The rows are grouped in 3 different ways at once. Each group adds its own fixed numbers to the row, and there is some noise. The rows also spread widely along 11 directions, which tell nothing about the answers.
In the rows, zero is written as 128.
Known rows, each followed by its group in each grouping:
[134  84 128 169 129 110  63  97 106 138 146 145  86 148 141 151 109 136
 121 132  91 104 157 137 105 108 113 100]
J329 V (2)
[130 151 116 155 181  97 174 189  99 140  56 119 109 117  98 152 142  90
  97 117 130 122 129 121 149 123 148 111]
J403 D (1)
[139  71  87 142 213 147  57 170 161 145 171 155 116 153 159 145 148  68
 107 103  93  95 187 103 134  87  97 131]
J403 B (0)
[ 91  44  82 180 188 153 164  98 128 135 122 110  89 160 145 144 144 157
 139 172  97 122 114 105 163 161 138 138]
J329 B (3)
[ 95 184 110 110 107 173 104 163 159 169 135  94 121 122 102 117 152  90
 103 112 145  98  93  86 193 122 128 152]
J161 F (0)
[105 123 147 177 104 114 110  92 137 132 117 118 104  91 158 133 110  82
  74 138  98  57  60 117 190 108 105 120]
J161 J (2)
[114 153 116  77 118 188 113 159 136 149 122  91 138 185 122 109 172 135
 138  90 162 154 119  81  99 142  45 200]
J403 V (3)
[ 93 116 118 106 157 186 125 141 143 115  95 144 117 131 169  75 177  71
 118 121 181 185 161 165 120 111 137 218]
J161 J (1)
[142 135 114 162 153 157 146 185 149 161 139 113 111 141 106 176  95 151
 114 108 108 124 148 162 108 115  79 111]
J403 D (3)
[119 125 138 123 105 133 120  57  97  90 108 149 126 119 131 103 142 130
 144 114 105 168 151 130 122 162 109 138]
J403 H (0)
[ 94  63 136 153 165 140 167  62 110 143  98 154 136 152 204 141 128 134
 110 161  97 171 125 154  91 156  94 175]
J161 F (1)
[123 155 112 143 102 125 112 135  91 131 114  87  79 164  64 134 123 176
 144 129 132 118 130 107 114 131 151  77]
J403 H (2)
[ 95  86 111 167 170 145 137 125 122 173 109 153 102 173 151 153 126 136
 112 164 119 135 125 135 111 120 149 134]
J403 V (2)
[136 137  88 156 196 149 180 191 120 101 105  90  99 118  75 150 151 123
 137 101 122 142 145 101 190 156 117 112]
J329 D (1)
[ 99 143 131  66  96 144 126 113 143 202 131 174 140 135 144 129  97 131
  86 133 132 143  99 145  68 140 104 198]
J403 D (0)
[140 136  98 136 163  92 175 146 142 177 125 192 126  89 105 187  85 131
  91 120  78 111 135 152 154 162 158  89]
J403 H (3)
[102 137 108 180  84 195 118  98 168 117 162 101 103 106 112 133 129 154
 164 104 113 134 137 151 178 131 122 116]
J329 B (3)
[ 85 109 130 112 130 146 165  91  97 153  75 125 124 156 139 108 138 148
 118 152 129 165 107 121  98 174 100 190]
J329 V (0)
[100 124 108 138 150 173  75  91 132 121 143 118 129 171 162 132 217 110
 159  96 125 138 146  66 174 131 102 156]
J329 H (1)
[129 149 134 124  91 135  99  88  82 131 125 107 120 196 115 135 147 186
 161 106 115 139 123  79  97 150  81 121]
J161 J (2)
[112  99  93  65 163 112 103 132 114 200 124 161 112 178 142 132 142 126
  95 158 133 120 121  90 100 149 166 175]
J161 F (1)
[101 146 105 122 117 153 110 157 131 189 121  94 106 173 109 139 134 149
 129 134 143 115 118 114 103 123 146 146]
J161 B (1)
[111 120  98 126 133 146 171 143 154 136 133 141 104  72 111 130  81 117
  91 148 113 128 109 167 166 153 156 132]
J403 F (1)
[141 133  86  63 136 175  54 163 130 149 166 130 101 190  92 103 163 145
 157 107 161 162 187  97 105 129 145 169]
J161 V (1)
[ 97 143 120 163 129 125 137 156 113 170  79 112  98 132 120 144 133 124
 118 139 142 137 148 172 115 109 171 116]
J329 F (1)
[123 153 121  86 136  83 143 212 115 209  72  95 115 139 108 139 116 110
  62 124 148  88 105 122  66 124  91 160]
J329 F (3)
[139  97 128 138 106 132  71  58 129 117 178 176 114 120 157 144 104 129
 125 118  75 134 154 144 126 134 107 114]
J161 F (2)
[107 139 119 176 144 100 118 166 124 191  91 121  81 123 112 162 110 100
  76 157 133  72 104 144 149  81 193  96]
J403 D (1)
[136 120 116 140 155  87 164 107  99 128  81 171 123 107 124 148 130 116
 117 121  96 149 149 133 145 161 152 103]
J403 F (3)
[127 217 148 141  83 122 126 147 130  92  84 117 138  49 104 113 151  46
 108  61 135 129 122 128 188 113 112 107]
J403 F (2)

New rows, each followed by its group in each grouping:
[114 168 146  56  46 116 105 104 127 161 120 147 127  94 129 104  97 111
  81 116 142 123  86 138  83 144 113 178]
J161 F (2)
[144 100 115  87 117  79 112  38 109 137 149 190 125 103 135 149 118 138
 111 121  69 111  97  76 155 196 109 147]
J329 D (3)
[127 124  89  81 148 134  63 122 120 110 141 133 118 155 131 108 207  94
 147  81 131 122 140  29 152 141 108 165]
J329 B (2)
[120 162 117 155 164 187 120 218 150 153 113 105 119 161 125 139 152 106
 129  91 160 154 186 173 105  78 107 145]
J161 J (1)
[138 177 144  86 120 106 119 161 113 150  79 155 146 103 127 126 147  81
 108  68 144 156 164 146  86 130  93 169]
J329 V (1)
[109 118 111 179 158 184 113 138 146 120 142  99 114 141 132 137 144 111
 131 119 106 125 146 118 177 111  95 114]
J403 F (0)
[140 157 134 136 124 120  98 172 103 143  99 104 120 154 111 146 131 125
 128  95 131 136 170 149  76 100 103 105]
J403 F (1)
[ 82 102 109 181 151 165 180 103 130 132 100 127 112 127 144 144 133 149
 147 141 111 167 136 164 140 151 145 138]
J329 B (1)
[144  80 103  78 187  95 158 144  98 108 100 165 102 111 129 102 113  94
  77 134 117 147 140 121  99 168 124 165]
J161 F (2)
[100 135 130 130 125 165 108 106 167 119 148 115 144  94 172 127 152  66
  92 102 107  91  74  91 189 128  52 170]
J403 H (1)
[110 131 124 143 139 141  66 160 115 155 105  92  88 163 119 100 158  85
 104 138 158 100 141 109 137  84 142 147]
J161 V (0)
[ 97 185 147 143  75 120 190 118  95 145  66 101 118 117  98 136 100 157
 111 127 128 135  81 144 100 155 114 116]
J403 H (2)
[121 103 108 170 151 132 127 123 130 134 115 148  88 124 127 136 130 130
 130 129 117 138 169 170 145 120 160 111]
J329 J (3)
[119  73  87  93 181 121 178  87 118 128 123 194 119 128 141 127 121 136
 118 144  92 162 123 104 126 199 148 167]
J161 B (2)
[ 98 150 151 168  94 161 136 138 107 153  89  83 100 173 126 129 113 168
 128 131 147 144 124 169  63 108  96 134]
J161 J (2)
[133 203 114 117 130 100 148 208 115 142  75 114 112 105  66 134 141  87
 100  87 146  94 108  93 160 121 137 101]
J403 J (2)
[170  83 138 130 141 104  87  77  92  88 138 157 110 136 140 133 124 129
 133 100  90 152 181 130  96 140  76 132]
J161 D (3)
[ 98 138 131 166 115 122 146  65 121 136 104 119 138 111 151 151 149 110
 125 124  83 100  70  76 202 163 118 130]
J161 B (1)
[ 96 122 105 103 116 163 107 136 137 179 136 134 106 159 127 126 124 147
 119 150 148 143 132 151  91 124 156 160]
J403 F (1)
[120 184 129  60  90 101 126 145  88 152  71 102 127 133  80  92 148 114
 115 101 153 122 107  79 102 158 122 166]
J161 B (0)
[135 115  95  64 160 112 187 150  90 142  93 147 113 153  95 118 112 162
 122 127 127 172 137 113  55 195 124 166]
J161 B (2)
[100 176 122 119 134 143 148 189 117 142  66 100 120 137 114 115 160  89
 108 108 168 146 124 121 114 111 124 148]
J403 F (2)
[ 95 184 126 112  65 179 113 118 159 166 148 111 132 115 118 130 118 137
 120 116 137 130  99 138 152 138 122 154]
J161 F (1)
[153 125  94  51 133 112  43 152 138 174 169 169 117 157 120 129 138 113
 110 101 126 110 164  96  91 123 126 146]
J403 F (3)
[116 159 102 139 127 151 183 161 154 172 147 140 122 112  93 185  76 176
 113 107  96 129 122 162 119 158 106 104]
J329 H (2)
[108 121 111 126 155 132 163 115 118 138  97 148 127 118 128 129 134 114
 113 133 103 146 122 112 156 163 134 137]
J403 F (0)
[107  66 109 173 161 135 185  67 107 125 113 134 100 127 124 136  98 158
 114 182  69 124  91 107 189 196 137 126]
J161 V (0)
[111 133 123 140 112 148 119 128 155 150 138  91 113 109 128 130 121 104
  88 131 111  72  62  88 195 139  85 153]
J161 V (3)
[111 158 154 136 128 143 118 118 116 137  89  98 151 161 167 129 187  98
 118  88 132 134 122  96 121 124  48 173]
J161 H (3)
[121 146 132 160 155  86 131 138  81  94  45  96 110  96 112 105 183  55
 108 105 123 115 138  88 192 128 130 105]
J329 F (0)
[141  57  88 135 210 145  72 179 143 120 161 107  82 154 134 118 139  92
  95 125 106  78 160  99 142 102  75 141]
J329 J (0)
[ 89 163 102  71 128 136  94 151 122 199 102 159 125 165 138 121 188 102
 115 117 170 149 135  96 105 118 171 175]
J329 F (2)
[119  78 119  79 102 141  96  90 123 151 160 134  89 146 126 105  82 166
 103 154 119 127 117 137  63 150  93 183]
J329 D (0)
[101  81  94 125 177 155 196 119 145 117 119 144 116  99 148 124 119 116
 102 144 107 139 100 133 167 180 105 178]
J329 J (1)
[132 113 130 130 160 103 139 139  91  71  44  96 103 102 132  68 186  47
 111 105 153 140 145 102 146 133 116 166]
J161 B (3)
[155 110 110 100 161 124  93 157 144 148 150 183 111 119 134 134 113 101
  99 102 122 143 202 181  81 115 133 143]
J161 H (3)
[121 149 123  52 121 140 140 116 124 131 108 144 159 145 145 106 166 119
 120  86 133 147  98  71 113 178  43 207]
J403 J (3)
[ 91 128 108 154 181 157 167 179 172 165 106 146 129  78 156 141 127  55
  70 122 116 121 129 162 174 115 120 153]
J329 F (0)
[108 141 136 109 103 127 155  78 113 120 104 151 129  96 142 123 127 116
 108 111 121 153  90 121 129 165  93 173]
J329 D (2)
[ 90  95 127 127 153 159 128 114 156 153 122 156 139 115 192 122 131  74
  81 135 110 135 119 145 126 120  83 183]
J403 F (0)
[107 108  96 138 131 183 109 110 122 125 156  99 100 170 102 124 143 172
 161 132 112 147 148  99 149 154 114 126]
J329 F (0)
[105 118 125 105  91 129  80  97  90 161 107 136  96 175 124 114 138 169
 149 144 152 173 173 166  42 122 166 147]
J329 F (1)
[137 132 113  48  85  86  95  67  89 140 130 177 119 125 101 115 123 151
 131 125 110 142 128  93 109 180 164 137]
J403 F (1)
[110 106 117  89  92  91  57 106 103 186 129 148  81 165 125 113 106 139
  91 163 138  79 100 115  69 108 164 140]
J403 J (2)
[ 98 168 119 113 127 152 134 133 125 159  98 120 142 164 132 141 173 124
 135 106 136 130 100  83 141 142 101 158]
J403 J (1)
[108 133 156 135  83 132 132  86  86 117  91  81 106 135 119 100 109 150
 115 139 127 135 113 145  85 144  86 148]
J161 H (0)
[118 124  85  70 173 138 112 186 142 187 131 147 124 152 128 134 142 105
  91 129 142 124 132 105 106 131 133 168]
J403 F (1)
[104  88 111  96 118 110  36 109 121 180 135 117  95 175 159 113 147 105
 101 155 138  71  98  78  89 100 133 170]
J403 B (1)
[126 153 110 127 126 139  82 159 131 186 148 118 111 159  97 153 119 139
 115 121 111 100 144 109 133 116 135 107]
J161 F (0)
[114  95 103 151 189 147 157 132  98 137  89 129 118 198 138 141 170 155
 153 135 126 179 170 120 100 145 125 133]
J403 F (3)
[123 154 154 165 116 129 148 108 107 109 103  93 141 125 134 157 127 136
 124  93  91 116 109 118 129 144  41 113]
J403 H (1)
[131 170 120 112  91 118 168 116 101 122  96 141 108  99  58 110  96 160
 130 123 117 150 129 140 147 181 162 113]
J161 J (0)
[140 114 144 146 149 144 106 132  94  60  97  78 119 154 140 103 171  91
 135  86 123 136 136  75 126 123  22 144]
J403 V (2)
[109  95 125 195 156 187 164 106 145  90 132 113 123 124 163 150 126 140
 146 107  88 157 146 167 149 143  49 135]
J329 J (1)
[ 90 117 100 184 173 169  94 168 123 155  99  87  90 185 135 138 193 112
 145 138 158 139 175 135 140  78 170 117]
J329 F (1)
[119 151 169 189  70 122  65  96 100 174 118  94 113 165 131 157 103 151
 119 125  97  96 137 152  90  86  95  84]
J161 F (0)
[121 172 167 156  97  92  73 142  91 189  69 101 133 166 148 159 158 113
 111  90 133 106 152 136  62  78  76 114]
J329 F (3)
[100 113 114 164 177 181 143 129 149 109 110 106 131 146 168 130 186  91
 126 108 121 129 113  91 189 131  66 162]
J403 J (3)
[ 95 159 135  79  68 140 115 118 133 187 123 141 138 143 139 126 112 142
 110 117 138 133  89 132  51 135  95 178]
J403 B (2)
[113 124 156 117  69 126  61  88  89 138 112 108  99 165 126  95 112 145
 124 139 141 134 152 163  36 104 105 144]
J403 H (0)
[114 118 139 128 158 110 154 145  95 161  70 116 120 153 134 138 127 113
  86 138 123 123 107 118  84 129  82 157]
J403 D (0)
[108  73 104 116 158 166 139 131 147 145 159 152 101 142 156 134  91 151
 101 140 115 147 148 177  58 138  85 171]
J329 H (2)
[127 176 139 133 103  86 158 132 108 175  86 165 135 103  99 162  83 135
  99 113  94 111 119 152 117 147 133  95]
J403 J (0)
[148 175 132 153 130  91 115 149 110 139 110 129 111 105  99 162 125  98
  99  93 103  90 120  99 164 118 125  84]
J161 D (2)
[ 89 113  89  80 164 188 108 156 154 139 136 123 118 152 159  97 188  85
 111 117 161 146 119  86 138 130 100 210]
J329 F (2)
[114 103  85 136 157 171  79 160 165 141 175 118  89 144 131 133 141 111
 114 119 123  87 127 104 163 103 110 136]
J329 J (2)
[102 130  96 140 124 210 159 108 170 122 183 105 117 114 105 133 103 158
 128 129  90 124  96 114 203 176  91 141]
J161 H (0)
[140 157 100 124 130 121  68 158 137 150 152 141 111 123  94 153 144 103
 129  95 115 101 153 103 173 110 161  85]
J403 F (1)
[ 76 172 141 120  60 134 151  77 115 146  86 134 118 103 126 111 131 138
 118 129 148 154  94 155 115 149 150 154]
J329 H (2)
[ 96 144 108  80 131 147 114 134 130 147 106 135 128 131 126  96 167  82
 106 123 146 133 112  87 151 138 135 173]
J403 F (0)
[126 138  84  63 154 126  94 171 109 183 121 154 103 174  79 118 147 136
 125 131 148 144 168  97  98 137 184 139]
J403 F (0)
